The rows come from 7 hidden closed curves, with some noise, and rows from the same curve form a group. Each curve winds through 6 dimensions. The rows are also pushed far along 4 directions, which tell nothing about the answers.
In the rows, zero is written as 128.
Known rows, each followed by its group:
[128 128 116 103 112  52 178  82 165 105 123 126  80 126  94]  Z211
[116 119 114 107  96 166 120 126 112 109 151 149 131  97 146]  Z211
[113 132 126 160 120  99  28 162 142 162 106 156  90 147  65]  Z195
[ 97 149 162 131 143 165 186 108 143 172 110  82 140 125 123]  Z238
[129 158 147 124 124 142 181 107 146 132 154  89 141 138 139]  Z82
[124 133 107 127 123 116 137  93 124  93 127 136 113 120 138]  Z211
[157  92 164 127 148 122 102 151 103 142 116 144 142 124 130]  Z195
[119  99 150 147 129  85  56 152 142 169  94 139 100 144  85]  Z762
[174  62 196 131 149 121 107 153  75 189 119 138 171 124 191]  Z211
[103 160 141 122 152 185 144 162 139 188 148 115 147 155 113]  Z238
[129 122 149  92 135 158 195  92 116 129 130 127 149  96 184]  Z144
[106 153 135 155 120 105 169 106 156 130 101  80 106 131  83]  Z195
[130 149 153 134 124 134 149 127 140 147 147  99 146 145 131]  Z82
[128 111  72  83  90  90 118  80 135  68 149 138  89 108 128]  Z144
[ 72 149 145 165 135 190  87 199 130 179 122 122 145 149  86]  Z82
[144 102  88 120  92 112 114  98  99  58 114 152 102  86 167]  Z195
[104 139 146 181 145 146 112 179 118 178 113 113 166 141  97]  Z256
[162 117 128 111 144  80 173 114 133 101 127 123 118 139 131]  Z195
[110 125 152 107 149 118 182  94 173 158 101  82 106 145 112]  Z762
[121 160 122 131 144 142 167 111 166 146 126 102  94 163 102]  Z195
[146 120 139  91 159 143 205 117 123 141 149 122 158 125 158]  Z144
[102 137  63 101  99 132 130  97 134  73 163 144 121 104 138]  Z82
[164  74 177  79 159  98 133 130 126 188 119 136 136 139 184]  Z144
[125 149 110 108 104 134 207  60 158  80 137  92 108 108 139]  Z211
[128 132 129 139 117 117 156 115 128 105 102 106 105 120 112]  Z195
[117 113 123 118 134 142 115 118 122 131 117 131 128 113 111]  Z82
[148 112 132 141 137 117 134 142 123 142 145 122 138 152 136]  Z762
[115 132 151  83 134 160 223  96 145 140 141  98 131 116 139]  Z211
[ 81 138 132 151 137 155  72 185 136 186 128 137 154 146 111]  Z82
[147  87 190 130 158  62 104 123 139 198  81 128 126 133 126]  Z256
[161  69 135 101 109 112 108  99  82  99 134 159 147  87 203]  Z256
[141 124  91 143 124 122 115 108 118  70 126 150 114 125 155]  Z238
[122 124  90 167 107 115  30 160 116 117 126 167 131 123 128]  Z211
[107 129 134 142 122 126 100 135 144 160 117  98 122 138  96]  Z144
[113 135 118  99 119 157 163  96 137 105 127 109 126 107 143]  Z238
[152 113 111 136 125 140 113 138  97  96 157 145 156 123 166]  Z256
[132  86 172  94 155 161 160 122 117 189 127 110 164 125 190]  Z762
[144 152 169 134 136  91 179 103 164 144 120  81 120 152 110]  Z82
[ 89 142  99 123 121 216 101 185 111 119 164 151 153 132 147]  Z82
[164  80 131 128 134  78 111 143 121 117 108 149 108 134 142]  Z762
[ 90 191 108 153 131 201 207 114 147  93 143  82 131 137  93]  Z211
[130 147  97 113 115 158 185 109 128  99 169 114 119 134 151]  Z195
[141  90 110  86 110 103 141  98 112 114 151 129 138 104 160]  Z144
[115 115 111 173 114 107   4 171 104 138 115 177 121 127 109]  Z211
[119 141 109  85 126 168 151 106 146 115 154 129 119 129 157]  Z144
[ 85 175 136 181 131 178 117 154 149 154  99  93 118 143  64]  Z195
[118 144 114 169 105 132 132 102 137 104 118 102  97 127  97]  Z762
[141 103 146 148 156 102  88 132 127 154  97 153 117 145 140]  Z238
[153  91 129 145 111  39  83 120 131  98  74 142  71 116  91]  Z144
[140 127 133 147 128  82 171  98 132 108 118 105 124 121 117]  Z256
[115 134 135 137 130  94 132 138 160 140  97 128  90 137  70]  Z211
[139 111 117 131 128 117  35 164 118 143 134 171 116 140 101]  Z82
[135 117 128 132 120 109  93 122 135 141 127 148  99 134 119]  Z762
[164 110 218 127 172 150 140 167 117 218 122  96 181 157 166]  Z82
[145 107  96 119 119 112 130 127 127  86 134 138 112 132 144]  Z762
[149  91 156 128 146 122 151 143 104 149 132 118 158 129 142]  Z82
[127 120 140 178 114 110 100 136 125 133 104 114 110 130  95]  Z762
[113 132  60 132 108 178  71 122 103  63 149 183 124 110 175]  Z238
[140 137 124 137 157 109 139 121 149 126 107 137 103 145 105]  Z256
[127 142  80 107 114  69 175  71 155  75 133 121  95 113  83]  Z144
[127 119 121 159 100  86  76 128 128 121 119 136 118 119 122]  Z144
[154 115 167 132 166  41 193 111 181 151  78  86  79 166  81]  Z762
[160 103 210  99 168  86 189 110 167 185  98  74 121 157 103]  Z238
[115 158 123 112 148 113 187  78 181 113 103 108  74 147  97]  Z238
[113 136 105 163  94  47 101 104 148 101  88 130  69 120  72]  Z238
[151 101 140 107 134 128 163 125 123 117 121 109 119 133 140]  Z144
[126 102 108 130 106  85  83 138 112 109 111 152 127 107 138]  Z256
[101 126 165 151 154 212  55 180 107 210 132 144 184 130 141]  Z256
[153  87 181  71 166 107 239 104 131 162 115 111 139 122 173]  Z211
[148 119 109 102 124 104 167  80 136  89 154 123 129 127 163]  Z238
[129 147  91 110 127 111 151 102 154  82 127 141  95 123 117]  Z144
[144 122 135 122 126  87 152 105 139  88 103 120  89 125  92]  Z195
[159 122 135 134 110 100 144  98 134 102 127 113 102 127 125]  Z211
[105 162 110 176 125 140  59 158 143 145 121 132 127 145  94]  Z211
[169  91 163 124 165 112 118 161 110 179 147 144 173 151 169]  Z256
[ 96 184  86 110 114 152 157  96 177  81 135 113  74 139  75]  Z238
[133 101 131 131 145 126  67 158 108 171 129 164 156 126 154]  Z256
[125 124 195 142 168 158 136 176 127 193  98 105 147 151  93]  Z195
[129 127  94 138 122  97 118 133 147  98 126 129 104 144 108]  Z762
[162 104 127 109 125 125 161 128 110 105 151 131 136 131 164]  Z144
[139 114 150 199 129  67  66 161 137 166 100 119 108 161  70]  Z762
[100 128 124 121 129 212 132 137 105 131 143 123 160 107 133]  Z82
[107 157 118 108 135 193 178 130 133 109 147 112 129 132 115]  Z256
[ 82 176 121 133 130 160 148 102 169 132 122 100 121 133  88]  Z256
[170 100 105  70 126  89 200  63 129  79 133 133  90 118 187]  Z195
[145  97 121 141 100  87 121 129  99 108 120 134 120 108 148]  Z195
[113 164 152 140 157  92 168 126 185 191 114  83 114 173  66]  Z238
[157  86 188 120 151  27 153 123 149 163  67  97 103 141 108]  Z256
[119 135 153 116 130  70 188  70 176 116  79  89  69 131  72]  Z82
[ 84 160 142 153 141 174 129 130 163 175 116  95 132 144  95]  Z762
[ 91 163 121 114 123 206 147 108 151 117 138 102 131 122 114]  Z238

New rows, each followed by its group:
[147 105 148 104 138 100 113 115 135 142 108 135 104 129 112]  Z82
[122 111 177 103 163 155 114 181 114 205 123 132 172 139 137]  Z195
[122 145 102 152 126 182  97 144 124 101 158 131 150 140 130]  Z238
[155  70 198 120 140 103 134 142 113 191 102 123 149 117 154]  Z211
[ 83 160 128 141 105 172  95 149 138 131 128 127 126 129 109]  Z82
[110 147  93 144 107 171 100 143 128  85 129 121 105 129  92]  Z144
[105 159 123 145 113 181 102 151 134 147 158 152 139 126 110]  Z762
[147  90 144 102 143  96 165 120 108 139 119 144 125 118 146]  Z256
[105 146 138 150 123 126 161 122 135 141 114  99 122 129 102]  Z238
[157  61 121  92 124 108  74 147  75 143 151 178 160  96 171]  Z144
[146  88 146  94 148 139 157 135  94 166 159 135 184 109 169]  Z144
[125 127 144 138 123  63 110 122 160 121  81 106  88 137  78]  Z256
[147  94  98 101 123 106 107 126  94 102 140 181 142  93 147]  Z144
[111 140 127 133 146 140 152 132 132 159 148 120 161 137 141]  Z211
[153 138 149  83 143 152 224  89 142 117 141  89 139 133 174]  Z82
[124 136 199 139 160 159 142 153 143 225 140 103 160 169 134]  Z144
[125 114 164  82 155 160 180 139 113 172 149 116 187 119 172]  Z195
[102 134  91 139 112 120  84 164 136  95 126 155 104 138 105]  Z82
[138  77 160  88 163 159 150 134  97 186 137 130 187 112 186]  Z82
[107 154  93 157 133 114  90 151 148 104  98 152  86 145  72]  Z211
[131 160 104 168 100 118 117 119 149  85 130 110  90 141  75]  Z211
[124 155 120 114 115 124 149 103 171  94 128  99  88 141  72]  Z238
[139 124  97 151  85  51  81  93 135  67 104 144  65 115  91]  Z211
[105 168 138 145 150 168  92 152 160 178 130 117 123 164  52]  Z82
[132 108 109 141 116  42  42 139 149 135 107 156  77 139  55]  Z144
[ 55 193 160 159 140 177 144 158 182 202 130  80 142 165  70]  Z82
[ 88 154 127 163 136 137  96 137 154 142  95 107 104 138  37]  Z82
[142  85 110 106 103  91  85 138 100 113 144 182 126 104 156]  Z211
[126 129 162 131 175 131 140 160 141 210 136 121 163 163 124]  Z256
[128  99 149 147 143 100  94 181 116 162 115 140 133 149 101]  Z82
[115 107  82 115  98 163 113 120  89  62 142 152 132  86 149]  Z82
[168  67 197 124 143 102 120 134  98 188 114 129 150 122 170]  Z211
[132 117 133  91 137 146 177 103 114 119 130 139 143  94 147]  Z144
[107 141 126  84 127 196 158 128 114 112 148 130 142 110 142]  Z195
[148 104 149 175 126 105  90 131 119 153 105 123 114 140 124]  Z762
[123 118 114 106 116 161 144 122 104 132 170 124 170 106 165]  Z144
[111 139 133 154 135 139  91 124 130 149 110 140 122 123 100]  Z256
[127 135 125 136 111 132  84 143 128 138 150 148 125 139 134]  Z144
[140 126 140 125 134 180 122 151 121 131 157 112 161 139 135]  Z238
[118 158 176 109 140 171 168 112 154 165 127  91 127 142 120]  Z82
[130 163  77 110 104 126 112 103 156  56 139 142  74 134  93]  Z82
[148  70  84  94 107  66  90 105 102  78 122 174 116  90 163]  Z82
[ 84 175  95 148  99 209 132 145 119 131 172 111 143 131 119]  Z195
[161  89 191 132 145  93 132 147 119 187 110 150 146 120 148]  Z762
[103 143  72 165  73 166  31 151  97  82 163 171 143 104 148]  Z144
[113 136 140 140 156 175 116 130 130 156 125 133 138 143 147]  Z238
[148 110 116 101 146 123 140 106 111 119 137 144 145 122 197]  Z211
[168  79 148  91 149  57 186 100 116 143 129 128 145 114 157]  Z144
[138  93 153 121 119 135 121 144  98 158 142 159 171  98 181]  Z762
[118 127 176 145 177 168 129 162 121 213 112 128 156 147 111]  Z256
[131  94 121 116 122 127 106 138 109 133 139 147 154 111 174]  Z762
[140  95 140 131 119  45 136  96 131 122  78 124  95 111 132]  Z238
[127 107  98 112 120 176 125 149 100 111 178 142 169 118 185]  Z762
[147 101 193 147 179  94  76 185 140 236 110 129 142 180  81]  Z82
[118 152 111 161  99 108  74 145 138 115 139 132 124 140 100]  Z82
[ 88 163  86 142 107 162 105  97 142  92 135 139 106 116 116]  Z238
[140 121 183 178 151  98  87 179 140 210 116 118 138 173  93]  Z144
[103 167 104 101 139 169 199 102 144 115 153 122 138 112 105]  Z144
[145 121 100 121  97   8 130 100 152  90 109 138  54 133  79]  Z238
[127  84 126 121 129 102  69 166 109 148 120 167 144 121 160]  Z82
[118 133 128 102 131 143 136 118 143 147 151 121 121 137 111]  Z144
[114 145 135 129 145 117 144 126 154 155 115 118 111 134  54]  Z144
[143 107 150 119 142  72 144  80 139 136  96 129 106 114 127]  Z256
[132 129 123 163 101  77  81 126 134 120 123 142 111 129 123]  Z144
[117 151  79 143 120 197  78 178 109 104 161 158 149 132 125]  Z144
[126 105 141 117 145 140  97 159 111 186 145 141 160 127 114]  Z144
[ 95 154 103 148 116 184  77 127 125 116 134 150 134 112 115]  Z256
[ 91 152 112  88 125 208 166 111 142 145 173  96 148 130 125]  Z144
[120 168 104 138 148  92 151  94 179 106 105 114  81 156  90]  Z211
[150 112 132 132 151 122 167 112 120 111 118 124 129 134 164]  Z238
[138 110 126 139 121 109  85 147 115 115 109 149 103 123  95]  Z144
[ 99 181  74 143 113 233 139 121 133  67 180 111 148 134 126]  Z238
[ 87 167  85 165  90 163 103 139 121  94 135 128 117 115  97]  Z238
[126 134 110  82 126 161 158 102 135 110 151 140 125 119 176]  Z144
[126 140 143 155 166 161 105 166 133 166 114 139 135 153 100]  Z256
[163  75 149 111 161  90 118 148  98 142 101 162 137 127 178]  Z211
[182  58 173 106 147  27  95 130 116 164  89 177 121 122 181]  Z144
[115 138  56 107  77 150 108  90 105  27 146 187 112  71 173]  Z144
[153  98 192  96 175  65 204  99 147 192 100 103 124 133  96]  Z144
[132 117 119 101 128 104 149 105 133 119 130 136 111 115  98]  Z144
[ 95 167 105 136 110 185  84 136 140 131 156 148 130 131 135]  Z144
[ 96 163  87 145 110 116 112 135 156 116 151 141 112 139  76]  Z211
[127 118 182 146 157 143 114 176 124 186  84 114 135 145 103]  Z195
[128 125  92 100 123 155 149 123 112 106 150 150 137 116 183]  Z238
[101 159 108 127 121 162 124 129 143 120 143 127 111 129  65]  Z144
[102 162 109 210 127  76  24 153 170 148  95 138  88 165  32]  Z238
[129 100 191 144 170 107 147 174 130 203 106 105 146 160 100]  Z82
[167  72 154 107 138  82  98 139 114 153 114 140 143 123 166]  Z238
[105 120 109 118  85 139  86 136 109  91 137 156 121 102 156]  Z82
[101 149 155 142 117 126 106 135 153 147 107 113 108 138  93]  Z82
[109 123 102 107 116  97 139 122 144  90 120 142 102 121 137]  Z82
[131 125 130 125 135 168 103 154 125 143 161 123 168 137 144]  Z238
[101 125 194 153 145  96 109 169 154 209  87 108 125 158  92]  Z82
[118 137 127 101 111 170 184  80 119 104 150 123 148  94 194]  Z144
[116 139  82 156 121 124  89 141 123  92 107 157 103 126 125]  Z238
[145 110 142 108 143 133 128 148 121 140 125 135 144 136 166]  Z82
[135  97 140 106 130  90 137 112 134 160 130 112 127 128 122]  Z144
[128 100 146 118 138 107 176 127 127 130 118 112 126 130 122]  Z82
[178  73 169 109 123  42 143 100 119 142 123 144 127 123 194]  Z144
[117 172  93 116 144 159 202  83 157  82 133 119 102 132 111]  Z256
[136 123 142 118 122  82 130 117 150 111 106 110  93 137  96]  Z256
[138 121 128 134 146  92 158 107 125 106  99 126 112 130 134]  Z211
[155 109 138 144 133  65 171 107 127 100  99 117 103 130 120]  Z211
[ 85 189  83 111 134 197 185 111 152 115 183 113 147 136 118]  Z256
[148 103 148 106 152  97 166 121 120 165 138 124 158 122 135]  Z144
[ 99 181  79 160  92 156 108 105 146  58 150 116 107 127  82]  Z256
[144 121 136 120 164 165 145 137 114 141 135 144 149 134 157]  Z256
[129 103  88 133  85 128  91 134  74  79 142 166 133  89 172]  Z238
[133 113 126 109 141 101 119 112 139 142 121 133 115 128 105]  Z82
